All rows are made from the same 13 directions, up to rounding. Whole rows:
In the rows, zero is written as 128.
[[154 111  93 163 126  53 147 128 130 150 117 144  64 134 144 126 150 104
  165 144 152 102]
 [138 126 115 147 128 174 132 116 128 126 113 151 134 171  95 143 126  98
  101 131 140 102]
 [ 75  95 150 115 116 101 174 125  92 156  95  80 111  73 118 125 118 154
  141 133 170  75]
 [120 150  98 102  97 143  97 107 122 140 120 114 121 103  96 130 163 131
  114 129 158  79]
 [170 157 134  98 132 150 179 133 110 119 101  71 128 120 112 134 138 111
  111 115 122 110]
 [135 123 119 165 124 105 129 108 128 152 101 117  98  77 104 120  98 159
  163 130 147 165]
 [124  98 174 144 103 112 118 129 117 154  88 129 113 113 105 137 150 131
  130 163 156 188]
 [ 84 128 158 103 110 101 105 118 127 113 136 111 142 140 129 177 171 144
  162 112 174 165]
 [ 77  90 132  71 176 132 149 168 127 116 159 134 166 180 172 135  98 100
   91 106 145 107]
 [153 156 143  88 121 174 118  82 120 115 139 110 148 136 125 119 101 133
  138 146 127 191]
 [ 97 112 147  85 130 149  93 142 111 100 171 124 163 183 175 130 158 113
  105 151 138  91]
 [162 162 132 110 143 133 141 139 117 102 129  68 126 115 131 139 145 120
  132 133 137 120]
 [146 157 117 149 124 115 148 146 153 122  96 109 124 107  94 157 165 153
  123  61  97 125]
 [120 122  63 142 139 134 116 104 139 114 143 129 133 172 148 126 114 162
  140  63 120  72]
 [146 205 113  83  66 181 147  97 101 136 152 163 184 132  99 137 110  55
  152  74 102 142]]

Rows cut short, each followed by the rest of it:
[ 76  89 136 203 129  91 126 108 142 100 112 116 127 175 132 186 150 205]
[189  60 146 126]
[ 84 118 158  81 142  98 122 174 114 133 145  82 138  56 158 107 127 151]
[115 146 136 116]
[133 154  75 100 158 134 134 113 126 123 150 103 129 113 129 125  76 116]
[147 105 164 116]
[112 137 129 119 127 170 138 112 123 119 117 116 155 141  97 152 112 130]
[122  96 145 127]
[ 90  90 131 100 118 118 173 100 132 159  77 131 130 154  96 159 114 147]
[127  64 162 165]
[103 107 145 111 127 124 174 139 119 151 117 136 146 112 136 111  87 135]
[122  94  99 140]
[140 101 134 108 131 131 159 106 133 115 109 118 124 206 149 139 156 145]
[113 105 113 119]
[137 114 126 165 126 149 153 171 111 144 121 160 158 136 133 109  92  98]
[110  88  77 116]
[140  99 121 129 116 104 126 119 162 139  84 151 102 186 113 155 195 146]
[ 98  98 124 145]
[137 131 130 114 119 118 112 118 103 129 157 115 135 115 171  97 102 132]
[165 143 123 154]
[128 115 137  71 141 102 183 131 111 136 153 123 130 134 190  91  90 114]
[137 131  99 126]
[165 172  93 126 171 187  93 181 133 101 154  99 170 102 123 114  94 111]
[ 86 101 104 123]
[ 61 155 118  97 147 150  93 107 174 108 175 160 151 100 109 137 111 161]
[111 132 129 109]
[131 126 149 116 126 128 131 122 137 141  95 111 107  94  94 130 144 144]
[105 159 144 148]
[153 164 105 152  97 160 147  99 115 121  89  86 129 121  79 152 152 148]
[140  73 124  85]
[193  82 114 160 142  97 138 109 101 139 102  89  72 158 173  90 116 142]
[156 172 144 141]
[128 131  77 137 117  90 102 136 134 126 140 128 120 148 149 140 165 136]
[151  73 133  91]
[100 125 128 110 138 135 113 126 134 117 165 153 148 147 150 125 113 121]
[127 136 127 122]
[132 154  76 139 155 147 114 144 142 110 121  81 152 109 108 147 108 170]
[128  30 127 121]
[136 121 112 116 142 184 115 159 116 134 102  89 156 109 106 111 111 142]
[ 67  97 122 105]
[112 123 166 163  98 158 132  93 114 127 120 138 150 123 117 123 101 164]
[157 125  99 158]
[128 118 154  91 136 136 135 147  83 114 133  52 145 119 166 115 127 134]
[129 141 145 111]
[102  87 164 148  44 161  73 125  83 169  79 133 161 129  99 125 170 151]
[115 107 132 151]
[139 148 126 141  97 176 106 103 162 117 105 172 136 176  74 159 191 129]
[ 82 115 101 113]
[ 94 153 152 145  95 112 129 111 167 118 127 165 129 115  99 159 183 164]
[134 105  85 117]
[ 93 107 108  72 166 100 118 136 126 111 157 107 143 184 164 166 119 106]
[147  98 207 152]
[156 124 121  90 117 179 149 125  99 126 137 121 175 180 169  92  97 121]
[107  78  67 124]
[127 145  77 117 133  99 156 122 173 156  99 149  92  91  83 133 137 141]
[103  84 120 100]
[ 71 160 146 197 116 111  77 196 159 123 146 176 151  50  77 168 164 121]
[126 116 118 113]
[166 156  95 130 132 179 107 103  95 108 148  97 158 156 133 129  81 104]
[163 107 156 152]
[ 88  92 130 112 104 126 106 120 115 164 100 122 137 106 114 120 118 163]
[122 102 154 152]
[163 180 127 111 156 118 149 133 129 104 155 101 117  99 131 137 114  89]
[154 161 144 143]
[110 107 198 159 111  86 152 149 123 111 135 131 119 130 169 127 178 151]
[146 165  77 105]
[104 146 165 131 158 119 189 165 127  99 149 130 143 132 128 167 122  76]
[136 137 133 100]
[113 148 184 128  90 172 116  56 115 103 130 108 155 130 112 141 121 180]
[172 145 122 185]
[167 121 127 191 173 134 122 178 145 111 104 103 117 116 118 130 126 144]
[101 127 108 136]
[136 150  80 108 152  75 138 156 143 119 170 127 127 120 178 118 116 123]
[155  73 102 113]
[138 153 114 166 112 157 101 122 152 103 137 179 162 200 104 178 153 104]
[138  70 113 159]
[132 135 104  73 147  56 190 125 147 145 107  93  86  99 131 140 134 136]
[144  90 150 137]
[130 163 136  92  85 163 162 104 125 137 132 165 145 131 109 116 145  98]
[102 126  77  82]
[138 153 157 152 138 134 128 151 116  82 165  98 158 131 169 130 131 141]
[157 121  83 122]
[ 90 134 136  81 102 138 140 116 114 129 152 151 157 154 137 139 137  99]
[129 114 132 100]
[115 139 144 110 118 124 124 117  98 108 145  67 145 106 158 124 126 166]
[168 115 131 123]
[158 152 129  91 140 168 125 146 132 110 141 140 142 172 118 142 157  59]
[ 78 160 136 114]
[ 99  88 128 160 123 115  83 155 125 145 110 106 128  85 136 102 136 198]
[112 112 115 112]
[ 86 132 105  77 124 115 160 124 109 136 154 128 159 138 149 138  90 106]
[157  62 147 114]
[ 65  91 145 167 111 134 128 143  93 152 120 136 152  99 117 127  89 134]
[146 115 152 103]
[130 176 136  80 146 117 140 152 143  96 146 102 131 126 115 175 179  86]
[116 135 157 113]
[148 113  68 106 186 112 160 126 133 113 137  95  97 172 162 123 107 117]
[120 121 161  64]
[158 128 131 139 136 163 132 141 122 142 116 145 131 120 109 108  98  94]
[ 97 156 119 146]
[144  91  90 135 146 147 108 107 149 126 112 137 105 189 135 112 144 156]
[ 83 133 124  86]
[110 115 124 137 116 114 114  99  97 131 112  84 109 122 113 153 134 135]
[172 145 214 121]
[145  94 119 152  86 147  79 151  91 160 108 162 138 175 122 126 160  69]
[107 139 158 127]
[120 163 154 134 120 151 122 100 150 115 148 146 128  81 112 109 120 159]
[126 174  83 125]
[ 98 100  98 114 172 106 144 120 171 117 137 140  99 156 146 124 135 164]
[ 94 130 124  58]
[139 124 150 120 121 130 152 103 114 124 130 125 115 144 142 118 128 120]
[139 170 126 120]
[203 162  84 134 164 185 131 136  98  85 133  66 160 193 136 152  97  83]
[142  76 154 143]
[156 128  96 118 103 162  72 151 120 148 124 140 161 137 133  98 134 126]
[ 91  81  93 149]
[141 129 134 151  78 110 109 169  79 134 116  97 138 126 142 137 195 105]
[146 104 130  83]
[149 113 177 138 144 153 153 158 101 111 123 101 145 146 150 120 120 112]
[111 158 107 135]
[ 91 126 104 144 100 151 102  79 136 163 113 160 129  82  79 113  82 167]
[138 113 140 141]
[119 112 135 145 151 130 131 144 143 111 127 150 124 180 118 165 151  96]
[109 144 156 115]
[128  65 100 127 158 114 118 127 152 156 135 192 108 176 167  82  88 127]
[ 93 149 112 142]
[ 87 106  86 140 165  34 169 150 126 138 158 124  94  99 176 125  87 125]
[190 105 162  75]
[153 160 112 112 152 139 108 120 152 101 167 150 129 155 138 133 125  98]
[127 154 128 149]
[ 94 121 142 147 133 157 122 121 124 104 134 109 144 133 125 136 131 164]
[121 130 124  75]
[154 134 104 127 125 175  63  94 126 115 137 121 137 162 123 122 126 137]
[123 146 153 154]
[145 140 154 195 108 129 158  88  96 116 109  78 106  86 119 121 109 174]
[195 151 119 112]
[120 125 129 141 137 210 122  95 147 121  94 136 159 156  66 149  95 157]
[ 89  97 130 161]
[ 79 111 109 142 142 102 108 137 127 129 167 151 140 121 156 125  90 133]
[161 112 146 117]
[117 170  93 125 198  88 167 133 183  82 168 118 110 116 138 159 107 142]
[152  99 125 100]
[113  86 121 126 161  78 150 166 145 139 123 132 121 137 165 121 114 149]
[120  86 111 144]
[141 159  87 116 101 136 108  70 145 141 147 164  93 105 115  91 137 133]
[125 177 112  72]
[107 158  94  94 122  96 108 121 184 140 118 158 100 104  75 165 186 126]
[102 112 157 119]
[126 154 114 151 122 130 116  99 131 106 177 154 139 136 156 116 103 138]
[175 126  96 117]
